Each new row is followed by its nearest point in the smallest flat space through zero that holds the last named rows.

j_190 (3 x 6):
[[-33.0  22.4  25.0   8.6   7.7   0.5]
 [  8.8   7.2 -16.4  39.4  14.1 -46.3]
 [-32.4  -9.4   1.2  37.7   9.4 -26.8]]
New rows:
[  3.2   0.8   0.4   6.2   1.3 -15.1]	[  2.5   2.5  -3.6   8.8   3.4 -10.7]
[ -0.9   5.5  -6.5 -14.2  -1.8   3.0]	[ 4.8  2.8  1.2 -7.9 -1.8  6.3]
[ 10.0  -7.5  10.1   1.8  24.8 -11.6]	[ 3.5  3.3 -3.1  6.7  2.9 -8.9]
[-14.3  22.2  22.9  10.3  -4.5   8.0]	[-18.4  21.0  18.8   0.9   5.1   3.4]

j_434 (3 x 6):
[[ 11.8  36.8 -25.2 -14.9  -5.1   4.7]
 [ 32.4  10.3 -31.0   3.2 -31.6  28.8]
 [ 19.8  17.7 -30.0  -5.6  17.7  13.4]]
New rows:
[-23.3  -5.7 -28.2  28.4  -5.1  -0.2]	[ 4.1 -6.2 -1.5  3.8 -1.4  4.7]
[ 20.8  16.9 -23.0 -27.3  24.2  12.8]	[ 15.5  22.6 -28.6  -9.1  24.0   8.4]
[-14.5 -21.5  21.7  10.6 -20.5  -7.2]	[-12.4 -21.2  24.3   8.8 -20.1  -6.2]
[-27.1   7.1  10.6   4.0  26.0  17.0]	[-8.6 -2.0  5.3 -2.1 23.1 -8.7]
[ -4.7 -24.4  -0.6  -3.2  14.0  -9.6]	[ -4.5 -15.8   7.6   5.7  16.5  -2.4]

j_674 (3 x 6):
[[  3.3 -24.7 -20.8   7.6  -9.4  -5.8]
 [ 10.0 -11.6 -10.7  21.2 -18.5  -5.2]
 [ 26.9  -9.1  24.3  23.6  -7.5  -9.3]]
New rows:
[ -5.3  -2.8 -25.4 -13.4  25.4  23.5]	[-17.2  -4.1 -16.8 -21.4  11.0   4.1]
[-23.5  21.3  23.0 -14.5 -19.3 -18.9]	[-6.0 24.2  9.9 -3.1  1.9  6.4]
[ 13.7  11.1 -23.2   4.6  -9.0   1.0]	[ -3.0   3.9 -13.5   9.7 -13.4   1.5]
[ -7.5  26.9 -22.9 -22.5 -10.5  12.4]	[-22.5  23.0 -18.6  -9.8  -3.6  10.7]
[ 22.2  10.7 -12.6   8.9  14.4   4.6]	[ 2.8  1.8  2.5  4.5 -2.9 -0.5]
[ 20.5  -7.6  21.9 -18.1 -18.2 -18.9]	[14.5 -9.6 17.7  4.8  4.8 -5.8]

j_605 (3 x 6):
[[ 30.0   2.7  -2.4 -17.2   0.7 -17.9]
 [ 18.3   2.2   4.6  12.5 -14.4   9.5]
 [ 16.1  26.5 -14.2 -28.5  10.1 -32.0]]
New rows:
[ -1.1 -31.4   3.0   8.9  26.3   3.5]	[ -7.6 -31.8   7.9  -3.9   8.4   3.6]
[19.6 -0.4 -1.8  2.9 -4.6  3.0]	[18.1  0.1  2.4  2.1 -7.4  0.6]
[14.3  6.8 31.2  2.5  1.7 23.1]	[ 11.8  -4.8   5.9  12.0 -11.1  10.9]

j_677 (3 x 6):
[[ 10.0   6.3 -22.1   7.6  -9.9 -12.0]
 [  0.1  -2.9 -46.8  -2.3 -18.1 -12.7]
 [ -6.5 -42.0 -13.4  -4.3  21.2   3.2]]
New rows:
[ -3.5 -18.4 -15.5  10.8  -6.2  24.4]	[ -5.6 -14.7 -12.1  -4.9   2.9   0.9]
[  9.2   6.5 -18.1  19.1   6.4 -17.1]	[ 17.5   1.5 -15.7  15.1  -0.7 -13.9]
[-16.7   1.6 -18.2   0.9  17.8  35.9]	[-13.7 -12.5  -2.9 -12.0   2.0   7.6]
[-17.5   6.9  -9.9  -9.2  -2.8   8.7]	[-13.4   1.8  -6.0 -12.7  -9.3   5.4]

j_155 (3 x 6):
[[ 24.6  -8.6   5.5  17.0 -39.6  16.2]
 [ 31.5  33.6  41.9 -15.2 -19.4   0.4]
 [  7.3  14.1  -2.4  -0.6 -54.1  -4.0]]
New rows:
[-2.2  6.6 25.3 -5.8  5.3  4.3]	[ 8.7  9.5 16.0 -6.4  8.2  0.3]
[ -0.6  23.1  -2.1  17.0 -10.7  -4.8]	[  0.6   7.7   0.3  -3.3 -14.5  -3.7]
[ -5.4 -14.4  15.2 -41.0  41.0   0.8]	[ -5.7   5.5  12.5 -12.1  46.4  -4.6]
[ 6.7 -8.4 -0.3  7.1 14.8 -4.5]	[ 1.2 -7.5  1.2  3.6 13.6  4.5]

j_334 (3 x 6):
[[ 35.1  10.5  37.2  16.0   4.9  -2.9]
 [-23.6  25.2  47.3 -37.8  17.5 -38.9]
 [  8.0  23.8  45.6 -13.5  -9.8 -50.6]]
New rows:
[-18.9  20.6  11.1  -3.7 -13.2  12.7]	[-7.7  2.5  3.7 -7.6  4.5 -3.1]
[ 12.6 -25.2  25.8  -1.8   8.2 -19.7]	[ 9.9  7.7 19.7  0.6  1.5 -9.5]
[ 10.2  -4.0 -16.0 -26.9   2.1  -1.7]	[-9.0 -1.7 -7.6 -4.9 -1.3 -1.2]
[ -2.7  11.6 -22.3  24.4  32.1 -18.2]	[-1.5 -1.9 -3.6  0.5  1.9  4.8]
[ -0.9  21.9   3.4  -6.1  24.4 -24.2]	[ -6.6   9.1  18.2 -12.3   7.1 -12.7]
[  3.9  -4.6  10.6  18.2  24.5 -16.6]	[ 7.9  4.6 15.0  1.7  6.5  0.2]

j_163 (3 x 6):
[[  0.0  -5.9 -16.7 -25.3   6.8  -5.8]
 [-15.1  -7.6   3.8 -22.5 -15.5 -50.3]
 [ -4.5 -18.3  -0.3 -31.7   6.3 -25.6]]
New rows:
[  6.8  -2.6   5.7  -2.2  20.4 -29.3]	[ -3.0 -11.5   9.3 -10.6   2.1 -15.4]
[  4.5 -16.8  -2.0 -12.2  -1.4   6.5]	[  2.6  -8.6  -0.9 -11.0   9.3   2.1]
[ 2.9  3.6 -6.0  3.4 15.8  2.1]	[ 3.0 -0.5 -3.7 -1.5  5.0  8.4]
[-36.9 -18.8 -14.8  12.1  -8.8   7.3]	[-1.8  4.8 -3.1  2.2 -5.0 -2.7]

j_108 (3 x 6):
[[ -4.3  -6.7 -30.2   7.7  14.1  41.7]
 [ 11.7  -0.7 -15.9 -29.5  -6.7 -22.9]
 [-22.7 -18.0  13.4 -38.0 -37.5 -43.9]]
New rows:
[ -2.3  21.9 -27.4 -20.2  21.2  11.4]	[ 14.0   1.9 -28.5  -9.8  10.8  10.7]
[ 23.2  11.9 -20.1  20.9  15.9  -5.5]	[25.3 15.1 -9.4  7.5 18.8  4.4]
[-27.2  -7.2  10.4   7.6  10.1 -13.8]	[-14.2  -5.1  15.1   5.3  -8.6  -2.0]
[-20.8 -27.2 -19.0  19.7  23.1 -19.4]	[-8.3 -5.8 -3.8  0.1 -2.1  8.4]
[  5.5  10.6   0.7 -24.7  13.3  14.6]	[  8.1   1.8 -12.8  -5.2   5.1   2.9]

j_592 (3 x 6):
[[-21.9   6.3  16.7  -4.2   1.5  12.8]
 [-10.0 -21.7 -11.4  -9.0 -20.7   1.6]
 [ -7.2 -34.6 -23.2 -12.7 -11.2 -32.8]]
New rows:
[  8.9  16.5  10.1  -4.3   5.7 -41.0]	[  5.0   4.7   0.7   2.1  23.2 -29.5]
[  4.7  -7.2   5.0 -36.1   3.4  -4.3]	[-8.4 -7.3 -1.2 -4.7 -0.7 -7.7]
[ 17.7   9.1  11.3  25.9  -2.5 -21.4]	[ 18.2   9.5  -2.5   7.7  13.2 -10.5]
[  7.2 -15.6   6.2  11.5 -32.9  -9.4]	[  4.1 -13.7 -12.8  -2.7 -15.8   2.4]
[  6.2  -2.8  -3.1 -16.7   2.1  20.8]	[ 1.0  0.4 -0.1  0.7 -8.6 13.3]
